The rows are grouped in 4 ways, from coarse to fine. Each group lies inside one group of the grouping before and may be the whole of it. The rows also spread widely along 15 directions, which tell nothing about the answers.
Some rows, each with its group in each grouping after it:
[  9   3  19   3 -35 -17  17  10   5  13  21   2   3  10  13 -16 -15  47
   9  -6   1  -1  -4   3 -21  -7  15  -5  16  24  25  32]	Q334 Tume Q812 Gopiz
[  4   2   6  -5  -9  -3 -11  -5  25  -4   3   0   7   5   4  -8  -2  10
  18 -13  23  -5   0  -4   3  -7  -3  21 -19   2  -8   4]	Q334 Per Q356 Geg
[ -8 -46  -8  12  -3  -6  -3 -20  26   7  24 -24  37 -11  23 -32 -16  35
   5   9 -10   6  11 -24 -12   0  28  36   7  12 -15   1]	Q275 sevar Q187 Kem
[ -7 -50 -23   0   5   7 -10 -22  26   6  12  15  24 -16  43 -14 -13  37
 -14   2 -33  29  22  14  15 -14   1   2   3   8 -14 -38]	Q275 sevar Q968 bito
[  9  -7   1   1   1  -8 -11  -5  10  -2  -6   4   5   1   0  -2 -10  21
  14  -1  15   7   0  15   0  -6  -8  -1   1  15  -1   4]	Q275 tuzop Q29 notul
[ 16  21  11   7  -2 -10 -11  19  13   2  -7 -23   9   0   3 -23 -21  13
  -6  -1  -9  27  29  22   2 -22  -1 -12 -15  21   5   0]	Q275 lole Q905 Solen
[  0  17   3 -20  -7  14 -14   6 -15  10 -13   1   3  20 -25   7  14  -1
  16  18   8  10  -9  -7 -18  18 -11 -11  19 -18  16  12]	Q334 Per Q356 dif
[ -1  -2   4  10  -4   9 -23 -10   5 -15 -33  10  -1 -15  17  -3 -25  -4
 -10 -17  20   7  18   6  -8  18 -27  22  -7   9 -19 -35]	Q275 vikir Q235 zik
[-11   0  11  -5  12  -3   1 -14   5   2 -21  -8 -15 -10  29  -5  11 -29
  -7   7 -10  24  21 -14 -23   1  10 -15  13 -14  -2  -6]	Q334 Per Q617 Mudis
[ -5  49  16   3 -44  -5  -7  27  27  -8 -14   8  -9  24 -23  14  13   5
   5 -16 -12   7 -17  33  -2 -17   0 -15 -15   9  13  -7]	Q334 Per Q569 ludim
[  6  12 -10   5  20  24 -14 -21  -3   0 -44 -15 -17   1  -6  -8  -5 -13
  29  10  13  12  19 -10   2  19  -4   7   0  19   9  21]	Q275 lole Q905 fem
[-10  11   2  -2   7 -13 -24  -1  -3  -6 -28  -8  -1 -34 -21   6  -3  -8
 -14 -11  25  39 -12   3 -12  15  25  10  12   8   4 -44]	Q275 sevar Q187 vor
[ -5   4  23   0   7  -9  -6  11  17  -7 -30 -11  13  -4   3 -12  -1  -8
 -16   5   9  11   6  15 -11 -15   1  -9 -10  -9  -8 -30]	Q334 Per Q617 seb
[ 11 -18  -7  -1   3   8  -9  -3  -8   8  10 -12  26  -3 -22  -7   3  30
  21  26  26  11 -16   1 -12  -1   8  -2  17  11   7  18]	Q334 Bomug Q828 semiz
[  8   3   0   9  10 -14 -11   0  -8  -4 -19  12   7  -8 -20  -2  -8  -1
   4  -1  11  15  -6  21  11   1 -18 -28  -4  11   6  -8]	Q334 Per Q617 Mudis
[-22   7  35   6 -19 -19  18 -16  14 -12 -21   7 -29   4  16  13  27 -34
   3  -7   4  -5 -21  -2 -39  -3  20 -18  19 -11  -4   9]	Q334 Tume Q812 Gopiz
[ -8  -4  -9   4   0   8   3 -16  13   7  -3  -5  20  -4  -4 -31  -3  -1
   6  -2  10   6   5 -22  -3  20   6   7 -13  19   6  18]	Q275 vikir Q235 zik
[ -4  19 -12   0   8 -13 -22  -3   8  -1   5  10  30 -22 -31 -36  -5 -33
 -22 -26   9  35   6  -4  29  13  -2 -10 -50  18  -2 -17]	Q275 sevar Q187 Kem
[-14   3  15  -5  -5  -3  10 -17  15  -4 -25   8 -12   0   5 -16  12   5
   5  -6  16 -12   1  -7 -18  -2  18   7   0   2   9  -3]	Q275 tuzop Q29 notul
[ 10   1  13   7   6 -33 -11 -16  10 -26 -19  50  -4 -21   4 -23 -19   7
  -4 -49  45 -24   4  32  31 -27 -26 -10 -42  16 -11 -34]	Q275 vikir Q235 zik
[ 16   2  -9  -7   4  14 -22   7  19   0   7 -14  26  13  -7 -17   0   7
  12  12 -10  11  21  12  12 -24 -14  -3 -21 -11 -12   4]	Q334 Tume Q812 Gopiz
[-15   4  21 -24 -21 -10  10  23  37  19  13 -14  27   3  10   3   3  14
 -12  -3  15  33 -26  -3 -24   9  23   1   0   8  10  -3]	Q334 Per Q356 Geg
[ 15   6 -16 -26  11  16 -44 -15 -19   2   2   5 -24  -6  17  16   5  -9
  10   4 -12  36  40  -7 -13  -1 -20   3  26 -30 -10 -16]	Q275 tuzop Q29 notul
[ 20 -36   4  16  36  -3  -5  11   2   2 -25 -21  45 -21   4 -26 -23  35
 -10  41  21  24   9  40  -3 -29  -6 -24   8  20  -8 -25]	Q334 Per Q617 seb
[-13 -28 -11  39  -1  21 -13 -21  18 -16 -23  -3  18 -28  14 -17 -20  -1
 -17   2   4  22  12   0  -1  19  -5  25  -6  33 -22 -41]	Q334 Per Q356 dif
[ -5 -46 -15  16   1  -6 -18 -23  25  -9  15   1  27  -2   5  -9 -11  21
  19  -1 -10  -5   2  -8  19  -1  -6  23  -9   3 -25 -12]	Q334 Per Q356 dif
[-18 -13   9   7 -13  10   9 -13  29  -2  -8   4   9  10  14  16  18 -22
   9  12  14  17 -29   5 -23  15  -7  -9   5   9 -16  17]	Q334 Per Q356 Geg
[-16  -5  -9  -1   8   1  -4 -18  18   1 -20   3 -11 -27  -2  15  11   0
  13  -7  26  36 -26  -6  -2  14  30   6  13  25  13 -17]	Q334 Per Q617 seb
[  3   6 -25   3  -1   7 -15   1  39   7   0 -17  11  10  -8  -3  -2   8
  24  -1 -19  30   3  10  26  -1   9   4 -24  29   0  18]	Q275 sevar Q187 vor
[-12  -4  -1   8 -22 -12 -10   9  22   1   6   0  15  12  -9  13   0   6
   1  -1 -30  24 -15  15   4   5  -4 -13   2   6  -2  -9]	Q334 Per Q356 dif
[ 22   7   6   4   1   3  -6   1 -13   0 -15  12 -10   3   7 -11  -2  23
  13  12  12   3  17  24  -6 -24 -13 -24  15   8  10   5]	Q334 Per Q356 dif
[-13   0  10  13   3   7 -24 -12  15 -22 -26   0  19 -12   0 -15   3 -50
 -24  -4  13  13  10   5 -13   6 -20   7 -26 -11 -39 -35]	Q275 sevar Q187 Kem
[ 23 -28 -16   4  27 -22 -34   7  34   0   3 -21  15 -24  34   6 -43  25
   3 -10 -23  49  32  28  39 -26  -6   4 -15  21 -24 -30]	Q334 Tume Q812 Gopiz
[  8  14 -11  24  24   1 -18  -7  14  -6 -15 -32  -6 -16 -13  13  20 -43
  21  21   8  55  -6  18   0 -18  11 -29   4  23 -11  19]	Q334 Per Q617 seb
[  4  29  13  -5 -19   5  -9  15  14  -6 -22  -4 -13  23 -12  14  19  10
  19   8   0   2  -8  27 -15 -26  -1 -14   8 -10   8   0]	Q334 Per Q617 Mudis

New rows, each followed by its group in each grouping:
[ -5 -31   3  11   1   2   7 -27  -2  -3 -16  26 -14 -17  40   4  -7  10
  -4   1   5  12   3   9 -12   5  -4 -14  19  20  -6 -12]	Q334 Bomug Q828 semiz
[  8  26   0 -16 -22  -5 -10  16  14  13  25  -7  19  20 -16 -11   4   8
  14  -8   1  14   0  -3  -5  -2  -4  -5 -13   3  11  30]	Q275 vikir Q235 zik
[ -2  23   7  19 -13  14   7   0 -11   0 -27   8   2 -14   9 -45 -19   0
 -31  -6   0  14  36   2 -18  14  -7 -12  -7  29  16 -14]	Q275 vikir Q235 zik
[  8  -9   7  28  -2   1 -13  -6 -10 -11 -12 -11  24  -1 -18 -24 -18  -7
   2  13   9  -4   8   2 -11  12 -21   0  -2   7 -14   9]	Q334 Tume Q812 Gopiz
[ -3  -2   9 -21   7  17  -6 -13   4  -5 -37  26  -4   4  12  10  18 -14
   2  11  33   6 -12  20 -20  -2 -18 -16   9 -14 -10 -14]	Q275 sevar Q187 Kem
[ -1  15   0  12  -9 -28 -12   2  10  -5   6   0  10  -5 -16 -22 -10  -5
  -5 -25 -17   8  14   6  16  -8  -3 -13 -24  10   1  -6]	Q275 vikir Q235 zik
[ -4 -25  12  -3  -8 -25   1  13  18  10  24  15  63   4  10 -33 -26  -3
 -35  -6  -7  19   0  12   3  14 -30 -25 -34  10 -18  -3]	Q275 sevar Q187 Kem
[ -4   5   4  -9  -6 -15 -12   9  21   4  -8 -13  12  11  -7  -9  -9   8
   5  -7 -11   8   4   0   5   6   7   8 -14   1   3   0]	Q275 sevar Q187 vor
[-12 -16 -16   0   0  27  -4  -9  29   1 -27   7   3  -5  27   4   3  15
  -5  14 -24  31  11  16   2  -4   3  -6   7  10  -4 -33]	Q334 Per Q569 ludim
[ -6   4   3  -6 -23  10 -18 -11  16  -7  -5  15  -3   8  18  -2 -14  -1
   0 -24   2  -1  18 -14 -10  26 -24  32 -14   2 -11  -6]	Q275 tuzop Q29 notul
[ -5  -1  -1  -3 -10  10   0  -1  24   3  -4   5  12  -1   2  -8   5  15
   2  -3  14  13  -8   7   4  -5   7   1 -17  19   3  -4]	Q334 Bomug Q828 semiz
[  8  22  19  -5 -46  -2 -14  18 -27  -1   9  21  -4  -7 -13   2 -11  45
 -12 -16  24   8  -8  11 -32   4   0   9  25   7  23 -24]	Q334 Bomug Q828 semiz
[-16 -12   8  26   6 -10  18 -31  20 -15 -28   6 -14 -19  19 -19  17  -7
   2   0   8  -5  -1  13 -13 -27  26 -17   6  15  -7 -10]	Q275 vikir Q235 zik
[-14 -25  21  28   5  -9  23  -1  21  -4 -35 -18  46 -17  -2 -55 -22  29
 -23  10  29 -17  -2   7 -16   0  19   7 -14  31   0 -20]	Q275 vikir Q235 zik
[ -7  13   5 -10 -25  15 -11  20  26   4   2 -20  41  25 -27 -15  13  10
   2  14   4   7 -15   4 -19  -1   4  13 -13  -8  -3   5]	Q275 sevar Q187 Kem
[ -5  -5  15  13 -20 -14   3   2   1  -5  13   9  30  20 -12 -42   3   7
 -10   5 -32 -24  17   2  -4 -17 -15 -21 -17 -17  -2   2]	Q334 Per Q617 seb
[ -5  -4 -14  18   2  13  -1   3  21  -1 -44   0  27   6 -20 -25 -24  26
   1   3  -6   1   3  22  26  15 -13  -3 -25  36  10 -13]	Q275 vikir Q235 zik
[  6 -27   8 -14  18   2 -23  11  41  -3 -11 -18  32 -21  36  -2 -19  22
 -21   6  22  36  14  28  -8 -27  -3  19 -11   2 -32 -54]	Q275 tuzop Q29 notul
[ -6  -8 -12 -14   8 -22  13  -6  -1  24  22  -2  12  -5 -21  -4  22   7
  12  16 -21  39 -23  -5   2  -1  36 -49  26   7  32  26]	Q334 Tume Q812 Gopiz
[ -7 -15   0   8  -6 -20   5   5  32   2  16  -5  55  13 -37 -36   3  22
   1   6  -6  -4 -19  14  15 -15   8 -13 -32  14   1   8]	Q275 tuzop Q29 notul
[  6  -8  10  -5  21 -14   8 -10  18  -4 -32   9  -5   0   0 -21   7  30
  23   3  25 -24  -1  18  17 -38  17 -13 -10   5  11  -7]	Q334 Per Q356 dif
[ -9  58  24  22  -7 -34   8  23  16  -4 -43 -27 -25 -12 -23  -1   6 -27
  -9 -12   0  36 -10  29 -11 -13  38 -39  -5  35  25  -2]	Q275 vikir Q235 zik
[ -2   5  12  -7 -18 -21 -19  11  12   5  -2 -27  -8   5   7  19  -5  24
  10   1 -18  22   0   8 -23  -8  23  12  29  -7   6  -7]	Q275 sevar Q968 bito
[  0   1   9  -3  -8  34 -17  -5 -15 -11 -31  19   9   2   9  -3   0  -9
 -13  13  25   2  11  13 -35  12 -43  -1  14 -16 -16 -25]	Q275 vikir Q235 zik
[  5 -12  16   4 -10  -3 -11   4   1 -11 -14   9  21  12 -17  16  -3   1
  11  13  30  -1 -31  26 -17   5 -29 -11  10  -3 -14   5]	Q334 Tume Q812 Gopiz
[  5 -14  19  -9   8  10   6   5  24   5 -33 -10   9   5  34  -1 -13   8
   0  16  21  11   4  16 -18  -2  -9  -6   2   8  -9   2]	Q334 Tume Q812 Gopiz
[-23  15  39  -7 -23  13  20  -1  15 -10 -53  21 -15   6  15  -7  18   1
 -14  -3  32 -21 -12   6 -39  -1   8   2   5  -9  11 -29]	Q334 Per Q617 seb
[ 30  19   5  27  13 -22 -28  13   7  -7 -19 -39  -1 -10  -5   8 -35  -4
  27  -4  32  30   9  24   2  -4 -13   2  -6  41 -12  26]	Q275 vikir Q235 zik
[  1 -14   9   4   2  -1   8  -3  -1   4  -7   7  19 -13   5 -24   0  21
 -12  14  15  12   1  13 -15 -12   5 -19  10   8   6 -16]	Q334 Per Q356 Geg
[  8 -37 -13  41  28 -22 -22  -7  19 -11   5 -39  46 -32 -15  -9 -16  -5
   3  22  15  43 -13  27   5 -14  11  -5  -3  37 -33  -4]	Q275 sevar Q187 vor
[-14 -12 -12  -3  -5  -4 -18 -12  52  -4   4  -4  -1  21  21  37  25 -27
  22   2 -36  32 -13  25  11 -17  -6 -18  -7  -7 -30  10]	Q275 sevar Q968 bito
[  5   3 -13  -5  -1   0 -17  -1  29  -2  -2  12  -5 -10  14   3   0  20
   5 -14  -5  28   8  24  23 -28   4  -5 -12  14  -1 -30]	Q334 Per Q356 dif
[  6   5  27   6 -28  -5 -16  14  -5 -17   0  15  30  11 -24 -14  -5   9
 -12  -5  30 -22 -11  21 -14  -8 -31   0 -19 -10 -15 -15]	Q334 Bomug Q828 semiz
[ -6  26   6 -19   2   0 -20  14   4   7 -11  -4  16 -12 -12   4   9 -36
 -24  -2  19  56  -8  12 -14  15  -3 -20  -7  -1   1 -18]	Q275 sevar Q968 bito
[ -2  15  16 -20  -2  -7  10  14  25  21 -25 -20  -5  17  26 -10  -9   9
   4   5 -11  18  15  -3 -15   7  18  -8  -1  10  17  21]	Q275 sevar Q187 Kem
[-21  16  26  19 -32 -47  -7  -2   4  -6  -6 -19 -23  12  -9  20   0 -22
  10 -19 -31   3 -13 -11 -24  21  19   0  19  -3   4  19]	Q275 sevar Q968 bito
[  0   4   9 -17 -17  27 -24   5  13  -9 -20  18  -1  -3  22   6  -2  22
 -11  -8  17   8  13  13 -18  -9 -17  26   2 -16  -9 -53]	Q334 Per Q617 seb
[ -2  11  14   1 -29   4   2  25  34   5   4  -4  21  12  18  -1  -6   2
 -19  -1 -15  33  -1  25 -13  -7  -9 -17 -13  14  -6  -4]	Q334 Tume Q812 Gopiz
[  0  -5  13 -10  -7 -20 -10  12  10   5  23  -6  30  11   1 -18  -4  -5
 -14  -2 -21   9  14  -1   3  -8 -11 -16 -24 -17 -10   2]	Q334 Bomug Q828 semiz
[ -3 -14  -9  36 -20  20 -13 -10  18 -13  -5  -5  19  -6   5 -15 -15   4
  -5   5  -9  15  10   9  -5   8 -12  16  -6  27 -18 -10]	Q334 Tume Q812 Gopiz
[ -2 -23  -7   2  18 -20 -19   1   9   4 -23 -24  13  -4 -12  10 -23  22
  20  10 -16  16  -1  -4  15  17   8   7  12   3   4  -9]	Q334 Per Q569 ludim
[-19  -8  22 -21 -24   6   3  31  10  14 -12   6  43  37   7 -24 -12   9
 -42  16 -54  -3  22   6  -8  20 -35 -23 -18 -32   1 -23]	Q334 Bomug Q828 semiz
[  5  -4  27  -4   1 -50  -1  -4 -20   4  11  -7   2 -12  -1 -19 -13   3
   2 -10  24  -2   0 -19 -26   6  19  -3  16  -4   8  19]	Q275 sevar Q187 vor
[  8  -6   8   1  -2   3  -3 -12  12  -7 -17   7  -3   7   8 -15   1  24
  22   3  20 -21   8   6  -1 -18  -4   7  -4  -1  -1   2]	Q334 Per Q356 Geg
[  1  -1  11  35 -27   7 -22   2  35 -22  -7 -21   2  -2  33   9 -20  -8
  -1  -6  -5  16  20  13 -20  -6 -14  31 -10  19 -39 -12]	Q334 Per Q569 ludim
[-14  -9  25  21  -1  -6  -8 -11  17 -24 -37  -6   7   2   6 -16   0 -25
 -14   4  -1 -15  14  10 -20  -6 -14   4 -13 -14 -30 -26]	Q275 tuzop Q29 notul
[-21  -1  -2   7  12   2  17 -24  11   3 -20  -2  -6 -23  14 -22  24 -18
 -13   8  -7  27   8  -6 -18  -9  35 -26  14   9   8 -13]	Q275 vikir Q235 zik
[ -6  38  -1 -22 -37  19  -5  16  10  11  15  23   0  -5  -3 -10  15  21
 -20 -18   5  37  -1   3 -12  -5  16  -4  -3  10  28 -28]	Q334 Per Q356 dif
[ -7  -5  -6 -18 -13  -2   9 -16  34   6   9  26  -3   2  20 -14   2  33
  18 -28   9  -7   0 -15  13  -5  15  15 -20  12  16   2]	Q334 Per Q617 Mudis
[ -5   7 -15  13 -15  29 -15 -13  21 -13  -2  -1   2  -6 -18  -1  37  10
  15  14   4  15 -10  20  -7 -35  17   4   6   0  -8 -24]	Q334 Per Q356 Geg
[ -4  -5  -9   8  17  -2 -23 -18  21 -15  -4 -20  20 -19 -18 -33   6 -16
   2  -6  -1   3  21 -15  17 -18  17  18 -30 -13 -18 -24]	Q334 Tume Q812 Gopiz
[  4   1  -4  -2  13 -16  -6  -9   4   2 -10  10   1  -3  -1  -5   2 -16
   6  -1   5  22  -1  14   9   0  -4 -30  -8  13  -1  12]	Q275 sevar Q187 vor
[-22 -21   1  -4 -13   9  -1 -27   4  -2 -12  18   6 -12  -1  -3  -4   5
   4 -14  28  -4 -20 -34 -16  45   9  32  11   3   5 -11]	Q334 Tume Q812 Gopiz
[ 14  18   1  -1 -28  38 -21   8   5   0  16  -4   7  16  20  -2   7  -4
   0  15   1  25  23   6 -33  -9 -28   5   6  -5 -17   8]	Q334 Per Q356 dif
[  0 -19 -30  23  -4  34 -12 -12  38  -3  16 -29  49  -5 -24 -33   7  31
  17  24  10  17  -4   3   2 -16  19  33 -16  33 -12   4]	Q275 tuzop Q29 notul
[ 11  -9  -2 -20  19 -29 -11 -23  23  -2  32  27  -8 -18  31  -8  16 -12
  11 -28  16  16  12   2  23 -44   4 -22 -24  -7 -16  -3]	Q334 Per Q356 dif
[-30  -3  19   4 -32  -4  25 -15   1   5 -11   4   0 -11 -19 -13  17  29
   4  -1  38  -9 -42 -29 -43  27  50  21  33  16  34  -4]	Q334 Per Q356 Geg
[ -3  -5  15 -26  11 -14   4  14  13  19 -25 -15   4   1  15  -6  -9  31
  -3  11  -6  17  10   2  -7  -4  19 -11  13  -9  21 -18]	Q334 Per Q356 Geg
[ -5 -11 -10  -2   7 -18  -8 -17  12   0   0  10   6  -8  -4 -16  -1   4
   6 -13  -7   9   4  -3  17  -1  10  -4 -12   8   0  -5]	Q275 sevar Q187 vor
[ 10  -4  -6   5  23 -17 -25   5  -6   2  -9 -20  10 -14 -19  11  -5  -7
  10  15   3  42  -4  14   6  -2   0 -21  14   6  -2  -7]	Q334 Per Q356 dif
[ 22  -6 -17 -39  33 -13 -20  -6  -2  14  -7  24 -10  -1  12   0 -11  23
  22  -9  -5  16  25   7  38 -13 -17 -26  -6 -12  16  -4]	Q334 Per Q617 Mudis
[ 10   4  -8  -4 -10  26  -6  12   9   8  11  -3  42  19 -26 -32  14  26
   5  27   3   4   3  17  -1 -21 -11 -15 -13  -3   6   6]	Q334 Per Q356 Geg
[  4 -16   8   9  25 -18   9  -7 -19  14 -13  -3  20 -24   4 -33 -24  -4
 -15  12  22  26   9 -10  -7  26   0 -27   6  28  13   9]	Q334 Per Q356 dif
[ -5  12  -8  -9  -3 -13 -14  -1  23   4  -7  -9  -4  12 -14   6   7  -4
  20  -8 -18  16  -5   1  12   3  12  -3 -10   2   6  10]	Q275 sevar Q187 vor
[  8  -9  -9  12  10 -15 -21  -5  27  -2   1 -32   5   6   6   5   2   1
  24  13 -27  22  10  19   9 -29  10  -8   1   2 -15  15]	Q275 sevar Q968 bito
[ -1  -6  -8 -31  -3  23 -30  -6  12  -2  -5  13  14   4  -1   1   2  13
   3  -5  16   7   9  -7  -4   8 -19  29  -6 -22 -10 -29]	Q275 tuzop Q29 notul
[  2  -8   8 -13   6 -21  -5  -2  20   1   5  12  11  -2  16 -13  -6   3
  -1 -15  -1   6   9   4  12 -13  -8 -13 -22  -6  -6  -6]	Q334 Per Q617 Mudis
[ 21 -13 -12  32   8   4 -16 -12  11 -10   4 -18  26 -11  -1 -33 -11  12
  14  15  16  10  17  17   1 -26   0   7 -12  30 -22  12]	Q275 sevar Q187 Kem
[-18  30  21   6 -10  -2 -16  19  16 -13 -62 -30 -23  11 -27  25  14  -5
   9  10 -10   8 -12  16 -17  -1  21   7  17 -14   9 -35]	Q334 Per Q356 dif
[ -9 -11 -18  -7  -3 -12  -2 -10  26  10  15   3  -6   3   4  20  25  16
  24   7 -34  35 -17  14  12 -20  25 -30  20   4  10   3]	Q334 Per Q356 Geg
[ -3  -5   8  21   2 -24   6 -12  21  -5  -7 -12   0   0   5 -31   1   6
   7  -2 -25  -9  21   4  10 -28  17 -13 -15   5  -2   1]	Q334 Per Q356 Geg
[  0   4  13   0  12 -19   3   1  23   3 -21 -16  -4  -2  15  -5  -9  -5
   9  -4   5  14   7   0   0  -2   9  -6 -11  12   3  10]	Q334 Per Q617 Mudis
[ 27  -7  -5  25  20   0 -27 -14 -19 -13 -19 -24 -12  -7  -1 -19 -10   9
  22  23 -18  -1  46  12  -2 -32  -5  -6  20  -9 -11   0]	Q334 Tume Q812 Gopiz
[  0   4  -4  -3  10 -16 -26 -22  -6 -20 -10  12  -6  -7 -39 -14  24   1
  16  -7   1 -15   5   7  12 -32   8  -4  -3 -28  -2 -28]	Q275 tuzop Q29 notul
[  3 -15  12 -13  16  -1   1  -1  36  -4 -24  11  11   2  28  -9   4  11
  -1   5  13   1   8  32  10 -37 -10 -18 -21  -7 -17 -27]	Q334 Per Q356 Geg
[-23   6   5   6 -25  11 -14   9  27 -10 -11 -12  16  -8 -14  -5   9  17
 -17  -2  -9  15  -7   2 -18  -6  23  25   2  -8  -1 -54]	Q334 Per Q617 Mudis
[-13 -24  -5   4 -11  10  -5 -19  31  -9 -17  19   3   5  22   6   9  18
   5   3  -8   1  -6  25  -2 -14  -3   1   5   2 -14 -21]	Q275 sevar Q968 bito
[  2   4 -16 -27 -11 -22 -10   1   1  20  25   5  -6  14 -13   4   9  37
  24  -4 -40  18   1  -3  10 -10  25 -18  23  -8  31  15]	Q275 sevar Q187 vor
[  5 -15   7  -6  -2 -13 -11   0 -32   5  -3  11  24 -16 -15 -28 -20  33
 -18   4  16   5   5  -1 -19  14   0  -1  24  -4  15 -26]	Q275 sevar Q187 vor
[  2 -19  -1 -12  11 -29   0 -11  14  14  29  -8  27   6 -12 -14  -1   4
  31  -2  20   1 -17 -30  10  12  11   1 -10   6   6  43]	Q334 Per Q356 dif
[  6  -1   9   7  -9  -5   2  -5   7 -11  11  18  20  -4  -7 -41  12  31
  -8   0   3  -9  11  30  -1 -55   5 -22  -8  -1   1 -23]	Q275 lole Q905 Solen
[ -1   7   6   6 -18  -7 -11  14   1  -1   9   5  24  -3 -26  -3   3  11
  -7   2  13  23 -22  18  -9  -3  -1 -15   5  11   6 -14]	Q334 Per Q356 dif
[  1 -21  -7  27 -10   2 -26 -33   0 -18   6  -4  10  -9  -7 -16 -18   1
  21 -12  20 -14   9 -27 -10  25 -13  50  -4  12 -23   9]	Q275 tuzop Q29 notul
[ -6 -11 -16  19  -4  20   0 -16  17  -5 -33  14   3  -5   7 -14 -10  25
   5   1  -9   4   8  19  10   1  -6  -2  -2  30   3 -18]	Q275 vikir Q235 zik
[  5  17   7   6 -12 -20 -15  15   4   7   0 -27   0  16 -15  14  -9  -8
  16   6 -19  30   0   5 -15  15  -2 -12  12  11   6  29]	Q275 tuzop Q29 notul
[-10 -36 -20  -2   1  15   3 -17  -5  12  14  29  37 -12   4 -38  -4  28
 -20  12 -16  14  12  -9   5  12  -6 -15   5   6   9 -24]	Q334 Per Q356 dif
[-20  -8  11 -11  -5 -16   6   9  47   0 -16  -3  33  21 -31   5   7  15
  16  -2   9  -2 -44  17  14  -2  10  -8 -22   9   6   1]	Q275 lole Q905 Solen
[-28 -29   3  -7 -16 -25  -1   1  16   4  10   8  36   7 -21  -6  10  24
 -15   5 -36   4 -25   7  -4   0  18 -15  13 -20   3 -32]	Q275 sevar Q187 vor
